There are 4 nested groupings, the coarsest first. Each group lies inside one group of the grouping before and may be the whole of it. The rows also spread widely along 16 directions, which tell nothing about the answers.
Known rows, each followed by its group in each grouping:
[  4  11   5  10  16  -4   1   4   4  35 -13  15  35   9 -26   6   4  21
  21 -12   5   1  32   7   6  -6  -1 -14   0  35  -5   4  -4   5  -1   0
 -19  -7  13]
Rik fug daf Muvu
[ 14  16 -16  11  -6  35  27  -7  24  38 -16  23  17  15 -36  14  -6  10
  -6  26  -9  -4  11   6  -9   6  30   7   9 -26 -41  -7 -14 -16 -14   7
 -24  -1  11]
Rik zegu zof Kidod
[  4  39   8 -25  13  10   5  -6  22   4 -19  35   2 -14 -12  19 -12  -1
  19  -9  17  33   6   5 -23   2  21 -24  21  -4   9  17 -12  -9  -4  -7
  -5   6  13]
Rik ged Lufov zag
[ -1  28   0 -37  -4   3  -1 -35   0 -16 -14   5 -25   0  -4  18 -16   7
   8   8  11  -2 -13  11 -18  -3  13 -31   9 -11  11   6   3 -25  15 -27
  15   9  -5]
puver Sil tik gakim
[ 16  -4 -11  -3   0 -10  16  -9   1 -11  -9  16  17 -12 -19  24  -2  17
  23  -9  10   2   7  -6  11  -9  -2  -2  -6  11 -17   5 -12   6 -21  14
  -1  -9  -7]
Rik fug daf Navev
[-15  21   2  -4   8   9   3  12   6  -2  -2  20   1  -1   6  -9 -10 -19
 -16 -22   4   7   1 -12 -11  18  -1  -3   8 -16   9  -6  17  13   4  -6
  -8  -1  21]
Rik zegu Vuzor luki
[  0 -40  -7  -1 -12  -9  15   8  -6  26 -15 -24  -3   4  -9   5   4  31
   3  16  16 -13  -9  11  22  -7 -10   1  -5  31  13 -20   8 -15 -11  -2
  13 -18 -32]
puver Sil tik zudis
[  8 -31  25  -2   3 -22 -13   6   4 -10  -9 -10  -6   3 -19 -14  27  -7
  -6  14  -2  11 -16  26   4   2 -20  -6   9  18  20   7  -1  -1   7  -4
  31 -28 -19]
puver Sil fezat nomaz
[-29 -12 -13  -6  19   3  23  10  31 -13  -5  44 -10  -4   4  34 -10   6
   3 -31  27   0  -7 -12  -2   1   5 -10  -2  12  19 -21   5 -17  -6   6
   7 -31 -19]
puver vukuv vepak mil
[ 35  -5  -3  33  -5  -8  22 -22  19 -36   9  19  11 -20 -25  13  24  18
   9  -9  -5 -26   5   9  -6   4  -6   4  -1   1 -43  -7 -10   4  14  18
  21  -7  -1]
puver fezon Rezad Piloz
[ 21  27   8   8  -1   8  13  -2   8  17   4  -3   7  -2 -11   9  -6  25
   7  -1  -3   4  -2  10  -7   1  11  -1  10  16   6 -10   0   0   5  -8
   3   7  12]
puver seref los ponir
[  5  13  10 -23 -13  15  14   7   6  24  -8   0   6   3  -9  -8  -6  24
 -17  13 -25   0   5  20  -9  -3   2 -20  -6 -12  -2   7   5 -14   1 -15
   1   1  17]
puver fezon Rezad sanuf
[ 15 -17  29  40  -9 -14 -30   5   3  17   2 -23   4   7 -26 -31  34 -16
  -2  18  -9  20 -21  17  -9   2 -10  -2   6   4  19  -3 -13 -22  10 -10
  20 -17  -3]
Rik fug muni pag
[ -2  -6  30 -13  -1 -23 -11   4 -18  20 -24 -29  -6   5  11 -27 -15  10
   6 -12  26 -13  25  20 -12  23 -21 -31  12  14  24   5  30   8  -1 -21
  15  12 -11]
Rik zegu Vuzor Ges
[ 11   8 -10 -34   0 -10  15 -28  -3   3 -12   6   6   5 -22  25  -9  28
 -13  18  -9 -41   9  21 -11   0   1  -9  21  -3 -10  -4  11  -7  15 -15
   6   5   2]
Rik fug muni luzo
[-20   9   7 -35  -7   2   4 -13 -24 -29 -10  -7 -27   1  15  -4 -13   2
   3  -6  -5 -11   7   5   2  -1  -3 -23  -3 -37 -14  15  22  13  -6 -21
   5   8   6]
puver vukuv rofe guku
[ -7  14 -19   2  -9  -3 -19  -6 -19  12   2 -17   3  12  -8  -7 -10 -19
   2  -6  14  -3 -14 -22   7   6   8   8   0 -15  11 -11   8   7 -10  -5
 -15   9   0]
Rik fug leni kubo
[  2  10  17  20  17 -16 -17 -24  41  -4   6   8  12  23 -42  20   4  31
  14  10  -5 -55  12  13  -2   6  18   4   9  41 -17 -10   9  16  26   4
  -5 -23   0]
puver vukuv vepak furob
[ -5  -4  20  10  24   3  16   6  17 -12 -22  12 -35  -3   2  14   5  -9
  23   2  32  41  -7  15  -5  10  16   5  40  21  17 -11   5   2  -2  -7
  12 -13  -5]
Rik zegu zof Kidod
[ 17  10 -13  -3 -11  13  41  24   0  31  15  17  27 -23   6  -6   4  16
 -52 -15 -18 -14  -8  -3  -9   3 -22   6   7   4  15 -27  17 -11  30   1
   3   1  30]
Rik ged Lufov zag
[ 26  10   3   5  -5   1   6   6  -1  17  -1  -3  17   0  -2  -8   4   0
  -3  -3   9  32 -13  -5   1   0  -5   2 -11  19  26   1  -7  -7  -1   5
   5  -4   3]
Rik ged Lufov zag
[ 15 -36  36  20 -13  -5  17  21 -12 -20   0 -36 -11  -2  11 -34  26   3
 -11  18 -28  13  -7  15  24   7 -25  24  -4  -1 -12   3  15  33 -20   7
  21 -17  11]
Rik fug daf Muvu
[ 31  26  11   6 -22 -16  -5 -14 -21 -42  19 -10   4 -40  -2   1   4   3
  19 -18  -8  19 -16 -10  -2 -22 -12  -6  -6 -11  -4   2 -14  10   3  -7
  17   7  17]
Rik zegu Vuzor Ges
[-10 -24  39 -11  -6   0  15  17  20 -18 -13  -3 -32 -17  24 -14   1  12
 -12  -3   2  -5 -12  18 -13  18 -11 -20   7   2  16  -3  23 -10   1  -8
  27 -13   0]
Rik fug muni luzo
[ 18   6  41  13   8 -26   4   2   2 -22  -3 -10  -7 -42  -1   2   9  31
  46 -19  21  -2  11  15   5  -1  -2  -6  37  54  -6   2   7  40   9   2
   6   4  17]
Rik fug muni pag
[  3 -28  19 -12 -19  -8  -8   6  -7  -7 -18   2   0 -15   4 -36  14  -8
 -14 -10   8   2 -14   2  -5   8 -28 -38 -17 -10   4  24   1 -23   1  -3
  17  -7  -9]
Rik fug daf Muvu
[ 19  -8  -5  15 -14   6   0  10  13  42  -5   1  27  -1 -23 -15   8  24
   1   2  16  -2 -14  -4  14  -3   5  -8 -22  41   0   1 -14 -18   6  13
 -16  -7  -4]
puver fezon Rezad sanuf
[ -1   5  -4   6  -7  20  24  -2   2  24 -13  -1  -9   5  -4   1 -10   8
   3   2   8 -10  14  12 -13  16   8 -13   6 -19 -14 -10   8 -13 -12  -7
   2   6  -2]
puver Sil fezat nomaz
[ 21  14  -9  22 -14   4  27  -6   8 -20  24   1   7  -9  14   4 -11   7
 -17 -21  -9 -17 -13 -22  -8  13  -6  18 -18  -9  -1 -28  11   4   3  12
  10   1  14]
Rik fug muni pag
[ 26  38  18   3   7  16  14 -10  -1  -6  -3   3   5   8   2  -9   7   2
   0   8 -12  30   4   6  -4   3   8   9   3   5  -4  14   4  19  13  -4
  -3   8  38]
Rik ged Lufov zag
[-20 -26  -2  52   0 -11  -3  20 -11   5   4   5  13  -5  -6  -6  20 -25
   5 -34  -7   7  22   0 -16   1 -33 -14 -10 -44   3 -29   3 -25 -20  -9
  27 -22 -11]
Rik fug daf Navev
[-17  45   1  -3  -7  24 -29  17  -4  33  -4  -8 -17  -2 -20 -19  -5 -43
   9  10   0  51 -18   3 -15  13  34  -4  39 -50  12   3 -11   5 -22 -24
 -24  20  26]
puver fezon Rezad sanuf
[ 34   2   0  -8 -12   5  15   7  16   3  -2   9   8 -17 -34  10  16  11
   1  25 -15  37 -26  16   8 -11  13  11  10   4  -8   8 -32  -4 -15  11
   5 -11   3]
puver fezon Rezad sanuf
[ -6 -14  -1 -12 -13   8  10 -11 -15   4 -24   4  -5   1  -1  -7   5  16
  -1   7   8 -17   2   5   6  -7  -2 -23 -15  -7 -23  10   6 -19   1  -8
  -6  -2   1]
Rik fug muni luzo
[ 19  13  36  19  -4   7  29  26  12  22  -5  -2   4 -33  12 -10  -8  29
  15 -25   5  10  24  17 -18   9  -7 -19  18  19   1 -13  12   5  -2  -4
   7   7  23]
Rik zegu zof Kidod
[ 33  27  15   9  10  10  15 -33  11 -16  -9  -7 -14  20 -13  23   5  18
  28  38  -1  28  -6  14   5  -7  31  23  10  21 -12   6  -9   9   1  -2
   4   0  11]
Rik ged Lufov zag
[ 30   4  28  29  -1  12  35 -12   9  10  -5 -17 -16  20  10  -4   0  22
   2   6  -6   4  22  31 -26  20  -2 -10  -4  -3  -1  -8  10 -21   1  -9
  36   4  -1]
puver vukuv rofe guku
[  5   3 -33  37   6 -17 -18  -9   4   1  15  18  14  -9 -40  17  21 -24
  10 -17  21   4 -23 -11  -6  -1   3   7  18  -2  10 -29 -18 -18  16   1
   7 -10 -15]
puver fezon Rezad Piloz
[-19 -11 -13  51  15  -1  16  11   3  10   4   3   0  12   2  11   0  -2
   9 -30  20 -21  18  -4  -6  20  -3   8   5  -4   3 -45  25   3  -7  -1
  10 -10 -13]
puver seref los ponir
[ 27  -2 -20 -19  -8   0  46 -24 -14 -29  -5   5 -12  -2  -5  23   1  11
  -9   9  -7  -4  -2  12   1   2  -4  11   7 -25 -24   3  -1   7 -12   4
  19   2  -6]
puver vukuv vepak furob

New rows. What belongs after each?
[  6  14   2   7 -10  -5  -6 -23  -5   4  -2  -8 -12  -8  -9   5  -5   9
   7   2  20 -22  -9   3 -16   3   7 -14  18   1   2 -16   7 -20  23 -20
   8  11  -3]
Rik zegu Vuzor Ges
[-13  -7 -13 -24   5  -7   4  -4  -7 -26 -19  28   8  -4 -19   9   0  -9
   3  -8   2  -5  12  -5  14  -6  -4  -6   4 -24 -30  14   3  25 -17   6
 -13 -14  -1]
Rik zegu zof Kidod
[ 16   5   1   2  -1  -2  16 -15  -2   6  -8  -5  -7   1   7   6  -5  12
   2  -2  22  -2  -3   5 -14   8  -2  -9   5  12  18 -11  12 -20  13  -9
  17   6  -9]
Rik ged Lufov zag
[ -6  25  -6 -12  16  14  23  27  -6  12  -4  18  11   2  11   4 -14  -9
  -5 -24   1  49   6 -11   6  -2   0   8   3   5  24  -8   8  23 -15   0
 -15  -6  26]
Rik zegu zof Kidod
[ 14   7  20  -6  11  17  55   2  16  -3 -25  32  -7 -23  -3  21   5  27
  12  -2  -6  19  30  33 -21  -1   4 -20  25  -5 -23   7  -6 -13  -7  -4
  16  -2  20]
Rik fug muni pag
[-11 -16 -13  14  -1   7  23  16  21   4   1  40  -2 -33 -22  20  17  -4
  -9 -19   6   1 -12   4 -12  -3  -2 -11  22 -17  -7 -22 -13 -28   0   5
   8 -22  -5]
puver vukuv vepak furob
[ -2  10 -21 -23  -6  15  11   0  -3  23 -12  15   5   6 -21  -5   2  -2
 -27  10  -5 -11  -4  10  -2  10   6  -6  18 -24 -13   3   5  -2   9  -6
 -13   7  12]
puver fezon Rezad Piloz
[ 20  -2  -2  24  10 -12  12  -9   9   8  -7  13  17   4 -14   5   7  13
  12 -25  19 -10  24  14 -17  13 -13 -19  -4  18   2  -8   1 -15  10   2
  22  -3 -13]
puver fezon Rezad Piloz
[ 47  31   9  14   0  14  58 -23  19 -36  12  26  -8 -26   6  29   2  25
 -12  -4 -16   8  -3  16 -30  -1   0   5  16   1  -9 -18  -3 -16  32  -5
  37   4  26]
Rik zegu Vuzor Ges
[  5  -5   3  -1 -13   4  -4  -4   7 -17  -5  11   0 -11  -9  -4  10  -3
   5   0   5  18 -29 -14   7 -12   3  -8 -19  -3  -3   8 -18 -16  -5   6
  -2 -13   1]
Rik fug muni pag
[ 15   2  -5   8   7  10  42   4   6  -6  -2  18   6  -2  10  13   1   4
 -13 -11  -5  19   6   2 -11   4 -12   6  -7  -7  10 -15   6 -10  -3   3
  22 -10   6]
Rik ged Lufov zag
[ 16  -6  23  -7 -19   3   3   6   4   8 -11  -5  -1 -17 -24  -5  12  11
   2  25 -23  19  -8  24  -5 -17  -1 -13  12 -16 -11   8 -15 -17 -10 -10
  10  -9   4]
Rik zegu zof Kidod
[ 13  -2   4  41 -28  10  22  -9 -13  -9   9 -31 -25 -22  13   4  -5  21
  35  -6  15 -10  -5  -6   3  -5   6   0 -13  -7 -22 -29   3  -9 -15  -3
  16   9  -8]
puver Sil fezat nomaz
[  7  22  15   8  16  11  12 -17 -18  -6 -17  -7 -18  24  17 -25   0  -4
   8 -12  25   0  23   7   2  31   4  -5   9  11 -14  18  30  35  17  -5
  -8  18  20]
puver vukuv rofe guku
[ 22  20  -4   0   0 -10  -5 -11   0  11   6  -2  18  10 -14   0   0  -4
  -9 -10  -1  11  -6   6 -15   6 -11  -9  -4   9  30  -7  -2 -12  13  -9
  18  -3  -2]
puver Sil tik gakim
[ -8 -12  -6 -12  -2   5  24  -4   7 -23 -13  22  -8 -13  -7  11   4   8
   0  -7   3 -16   4   5   6   2  -4  -8   2 -14 -27   1   8   6  -6   4
   6 -13  -2]
puver Sil tik gakim
[  4 -11  -2   5  -3  -4  13  13   4  14 -13   1   0 -13 -17  10   4   8
  22  -7  12  22   7  15   0  -1   1  -9   9  -4   1  -6 -12  -8 -30   2
  11  -6 -17]
puver fezon Rezad Piloz
[ 11  -1  10 -22   1   2  20  -9  15   1 -13 -18  -9  33   8   3 -25  33
 -10  18   4 -23  -2   8   9  23  10   9 -11  27   9   0  27  20  -8   5
   4  -1 -10]
puver seref los ponir
[-20   7   1  -7   7  -1  -5 -11  14 -19  -3   8 -16  15  -9  30 -12   5
  27   2   5  14  -8  -3   3 -13  19  -3 -10  -7  10  -7  -6  -7 -23  -8
   5 -21 -16]
puver vukuv vepak mil
[ 15  -5  -1   7 -17  -6  -8  11  10  35  -4 -12  14 -11 -19  -6  -7   7
  10  -7  21  -1  -9   0  -6   9  -2 -16  -4  13  17  -9 -12 -17 -17   5
   4  -3 -24]
puver Sil fezat nomaz
[ -7   4 -10 -25  14 -27 -32 -23  -3 -22  -7  16  22  14 -34   8   8  12
  13  -4  10 -28  -2  -5  27 -13   0  -6 -10  38  -8  19   4  30  21   4
 -18 -14  -4]
puver fezon Rezad Piloz
[  5 -24  -3 -46 -16 -14  44   1 -26 -45  -1  -5  -2 -15  16  11   0  26
 -28   0 -41 -17   4  11  15 -19 -36   5 -14 -24 -10   1  21  17 -13  -3
  29 -12   6]
Rik fug leni kubo
[-16  -4  11   6   1   4  13  33  23   6  10  10   6  -5  -3   8  -3   7
  -3 -16 -19  19  -4   0   0  -7  -4   2 -11  -4  21 -19  -2  -1 -24   3
   8 -31   2]
puver vukuv vepak mil
[ 26  11 -24 -12 -19  -9  12 -18 -17  29   2 -27  -2  -3 -21  11 -10  25
  -6  24  13 -28 -17  14  -3   8  12   8  33   9   3 -21   7  -7  12 -12
   2  24  -8]
puver fezon Rezad sanuf
[ -2  -1   9   6   7  10  11   9  15   6  -8  17   6  13  19 -15   0 -12
 -21 -21  10  20   0  -7 -15  17 -15 -15 -25   2  33  -1  14 -21   7   0
  15 -13   1]
Rik ged Lufov zag
[ -4 -12 -17   6 -10   1  32   0   3  11 -10  18  -8 -31   7  11  -9  21
   0 -35  35 -36  10   4 -22  16  -9 -34  11  -6  -4 -27  15 -34  11  -5
  17  11 -17]
puver fezon Rezad Piloz
[ -1  -1  32   2  -5   1  22   9  16  -5  -4  -6 -14 -16  14   4  -6  26
   4  -8  -9  -8  11  17 -18   2  -6 -17   8   3   7 -13  17 -12  -1 -11
  25  -3   9]
Rik fug leni kubo
[-30  26  14 -33   4  11   5   0  -8  -1  -7 -35 -30  21  16  19 -39  40
  30  20  -3 -12   6   0  32 -13  32  14  -3  26   3 -11  33  47 -19 -17
 -25  -1  16]
puver Sil fezat nomaz
[ -9  20   1   9  14 -13 -12 -17  29   0   9   0  -5  19 -21  27 -18   1
   5  -3  -2 -32   8  13 -31  17  11  -5  19  -7  23 -32  14 -11  10 -17
  22 -10 -15]
puver Sil fezat nomaz
[-17  -2 -13   5   7 -31 -35 -24 -39 -19  -5 -19 -10   5 -17  17   6 -11
  46  -2  30   6 -10 -10  23 -22   3   2  11  12   9  -8   1  10  -5 -18
  -2  -5 -17]
Rik fug daf Navev
[ 16  11  -9  49  19  -2  14 -16  27  -2   5  29  13   3 -31  23  13   4
  22 -17  20 -13  12   1  -7  13  14  12  18  19 -25 -17  -9   9   8  17
  -1 -12  -2]
puver vukuv vepak mil
[ 29  18  11  23   0   4  22 -15   7  -7  -6   2   7   3  -9  -1  -3   6
   8  -4  -1  -8  28  11 -17  21   1   1   6 -14 -30   0   5  16  -7   4
  10   9  10]
Rik zegu Vuzor Ges
[ 14 -36  17   7 -24 -13   8 -12   8 -21 -21 -20 -16 -24  -1   4   0  37
  46   2  33 -19  -7  -3  18  -7   4 -17 -19  26 -28   7  -6  -8 -27  17
   9  -5 -31]
Rik fug leni kubo
[ 13  -5  -3   3   7 -20   1 -23  -9 -28  -8  -4  -1  11 -18  13   5  -9
  21  -2   7  -5  15  13  -1   8  -8   0   4 -12 -11   3   0  18 -15  -1
  23  -7 -21]
puver Sil fezat nomaz
[ 13   8 -26 -10   2 -13  -4  -6 -17  -5   2  10   8 -11 -22   1   9 -29
  -8 -10  18  12 -23  -7   4   8  -7   8  23  -4  12  -2  -6  15   6   3
   2  -1  -5]
puver Sil fezat nomaz
[ -8 -10 -21 -12   4 -23   6  -6  -9 -15   0  -1   0   4  -6  18 -14  -2
 -11  -8  15 -26  -3  -7   2  11 -10  13  14  -5  13 -24  20  14  -4  -2
  10  -9 -19]
Rik zegu Vuzor Ges
[  7  27   2 -12  22 -16   8 -27 -20  -9   5 -14  -3  32 -12  18   2  23
  -4  18 -23 -20  19  33  -1  -5   0  13  25  19   8 -13  30  26  37 -31
  15   3  22]
puver fezon Rezad sanuf
[  5  -7  -6  11  -1   9  16  10 -23   9  -6   1   1  -2   9 -31  22  -2
 -18 -14  16   6 -10  -2  18   6 -15  -1  -4  23   0  -1  17   9  28   0
  -5   2  18]
puver fezon Rezad Piloz
[ 33  32 -16 -14   3  -1   6 -50  -2  -4 -27  14   3   6 -36  31 -11   6
  34  15  30   9  11   8 -14   0  28 -12  17  -8 -26  19 -24  -9  -9  -5
  -3  18 -12]
Rik zegu Vuzor Ges
[-15  20 -15 -24  16 -41 -28  -8  11 -14   5   2   9 -16 -39  48 -22  11
  42 -14  21 -19  -3  -6  13  -9  17   8  37  28  17 -19   1  39 -16   0
 -10 -11 -19]
puver Sil tik gakim
[-39 -26 -18  17   9  13  27  26  -7  12 -22  18 -23 -25  11   4   4   8
  25 -32  56 -11   5 -13  24   7  10  -5  19  22 -17 -24  21  13  -7   7
 -23  -5  -5]
puver fezon Rezad Piloz
[  6  -2   5   9   7  20  39  11   9 -13  -6   6 -19  12   7   5   1 -16
 -17  11 -16  37  -3  12  -8  13   2  24  14 -30   3 -16   8   5 -19  -2
  19 -13   9]
Rik zegu zof Kidod
[ -2   1   1 -12 -10   6  16   3  10  11 -15   0 -13 -11  -3   5 -18   9
   0   5  17  -9  -4   1  -7  13  12  -6  18 -10  -5 -10   8  -2 -15  -3
  -3   4  -6]
Rik zegu Vuzor Ges
[ 13  -6  11   8  -6  10  49  10   0 -21   6   8 -13 -24  27   6   4  28
 -11 -23  -7   7  -8   9  -7  -3 -19  -9 -10   6   9 -20  14 -15  13  -7
  34  -5   8]
puver seref los ponir
[ 16 -18  -8 -35   3 -15  15  -5   7 -17 -11  18  29  12 -28  14   4  23
 -19  17 -22 -12   0   5  26 -15 -14  12 -15  20 -14  13  -1  21  -5  17
  -3 -29  -4]
Rik zegu zof Kidod
[-18   0   2  -4  -7  10   5  10  -1   1 -12  -1 -26 -17  12  -6  -6   4
  15 -14  32   7 -13  -5   6   6  12 -16   6   5   4  -6  10  -1  -3  -6
  -7   6  -1]
puver fezon Rezad Piloz
[ -7   4   0  -3  -2   1  -7   4   2  -1  -2 -10  -2  14   4   0  -7  -5
   4   6   8  20 -19 -17  14  -2   7  12 -18   5  22  -6   5   5 -15   2
  -6 -13  -4]
Rik ged Lufov zag
[ 14  22 -11  -2  12   9  21 -12  12  11  -6  16  -2   8 -11  15  -8  13
  -5   0  21  -7 -10   4  -5  16  18   5  23  25   6 -12   9   3  20  -2
  -4   9   5]
puver seref los ponir
[-16 -10 -12   4 -10   5  27   9  -5  -2   7  -6  -6  -7  14  16 -13  40
   3 -15  -1 -30   3  -8  16 -12  -3   2 -22  12  -4 -34  23   0  -1  -2
   1  -9   0]
puver fezon Rezad Piloz
[ 26  -6  -5  30   4   2  18 -34  -4  21 -13  -3  27  43 -18 -13  14  21
 -18  14  -4 -55  36  16  -8  20 -12   0 -17   7 -35  -2  24  -7  29   3
   5   3   2]
Rik ged Lufov zag
[-26  -2  26   8 -16   7 -26  -4  -3   0 -14 -13 -15   6   9 -42  -3   5
   7 -13  11 -41  16   3 -10  17  -2 -45 -20 -22 -24  13  29  -4  10 -19
  -6  10   5]
puver fezon Rezad sanuf
[ 10  -1   8  16   4  -4   3  -8   4   9 -11   7  14   5 -22   0  13   8
   7   2  -6 -11  19  17 -10   4  -3 -10   5  -5 -19   1  -3  -5  -2  -3
   3  -7   4]
Rik fug muni luzo
[ 15  21   7   0   7  -5   0 -11 -17   3 -16   0   3   3   0 -10  -1 -14
  15 -16  20  25  14   5 -13  16  -6 -18  12  -4   7  15   4   5  -4 -11
   6  15   8]
Rik fug daf Navev
[ 33   0  -3  38  -5   2  23  -3 -12  24  -3  -3  16  -2  -3 -10  14  12
   6 -21  13   8  17  13 -15   7 -17 -14  -9  10   0 -12  -3 -23  10  -2
  21   9  -2]
puver fezon Rezad Piloz
[ 10  19  23  32   4   6  -1   2  17  -8  17  13  11   0  -8 -10  17   1
   0 -17 -20   9   2   5 -12  -1  -6  -6 -11   3  -1  -4  -3   0  18  -2
  11 -15  24]
puver vukuv vepak mil
[ 29  26  -4   4  12   1  21 -16 -19  19 -10 -11  11  22 -22  16   4   5
  15  19 -11  29  20  22  -1  -2   9  18  25   2  -2  -1  -6  13 -11  -9
   3  10  17]
Rik fug leni kubo
[  4  -8   8 -25  -3   6  18   2   5  11 -26  19 -13 -19 -13   2   6   7
  -8  12  11   9  -7  24 -11   1   1 -23  35  -2  -2   7  -1 -21  10 -13
   8  -2   0]
Rik zegu zof Kidod
[-17  21   5  -1   2  -3  -3  -8  -8 -10  -3   0 -23 -10  18   2 -16 -12
  11 -27  23   0   1  -6 -22  15   0 -22  18 -16  18 -14  23  -8   6 -24
  10  14   7]
Rik fug daf Navev
[ -8   1  11  27   8   2  23  -5  -1  -3   0  -3   2  13  10   5  -5  27
  11 -22  -6 -41  44  12  -8   7 -15 -13 -15   4 -17 -23  31   8   7  -9
  16  -7   4]
puver Sil fezat nomaz
[ 13  44  -9  13   7  35  34  -8  12   3  -3  39   3 -15 -24  30   5   0
  20  -3 -14  36  12  11 -18 -12  25  -6  16 -29 -28  -4 -26 -14  -5  -7
  -3   2  30]
puver Sil fezat nomaz
[  7  14 -14   6   2 -13  16  -3 -10   1  11   2   9  -8 -14  33  -5   3
   4 -10 -16   9   8   8 -19 -10  -6   5  18 -24  17 -31  -5 -12 -12 -16
  22  -2   1]
Rik fug muni pag
[-30 -23 -15  17 -19  13  14  10 -13  39  -7 -31 -15  20 -11   8  -8   8
  -5  22 -15 -27  12  16  -2   0   2   1   5 -49  -8 -43  19 -24 -32 -21
   9  -9 -20]
puver Sil tik gakim
[  8  -7   7  11  -3  -1  -5 -24  21 -15  -8   0 -13  15  -1  -9   3  -3
  -8   4  22 -23 -21  -6  -7  23   6  -5  -7  11   2  -1  12 -18  20   4
  11  -4 -11]
Rik fug leni kubo
[ -3   1   8 -19  -7 -16 -15   6 -13 -10  -7   4  11 -10  -3 -10  -6 -10
   4 -24   1  13   5  -2  -7  -6 -22 -29 -11 -22  13  10   1  -2 -13 -11
  10  -5  -5]
Rik zegu zof Kidod
[ 11  30  -3  29  11  12  10 -11  -1  13   0   7  13  13  -7  -7   3  -1
   7 -19  11  -6  19  -1  -6  17   3  -1   3  10 -12  -8  13  16  16  -1
  -8   7  22]
puver Sil tik gakim
[ -5 -31  -5  16  -7  14  25  -3   5 -16 -20  37  12 -13 -17   5  22  22
  13 -16  -1 -16  17   1  10 -17 -11 -29 -36 -17 -57  11 -11 -21 -12  10
   3 -21  -9]
puver seref los ponir
[-15  20  -7 -11  18   5  -2  -8   7 -10  -5  21   2  22 -12   4  -4 -12
  -7  -5  -7  -2  11   3  -6  10   8  -3   3 -19  -3   3  13  14   5  -9
  -4  -6  12]
puver fezon Rezad sanuf
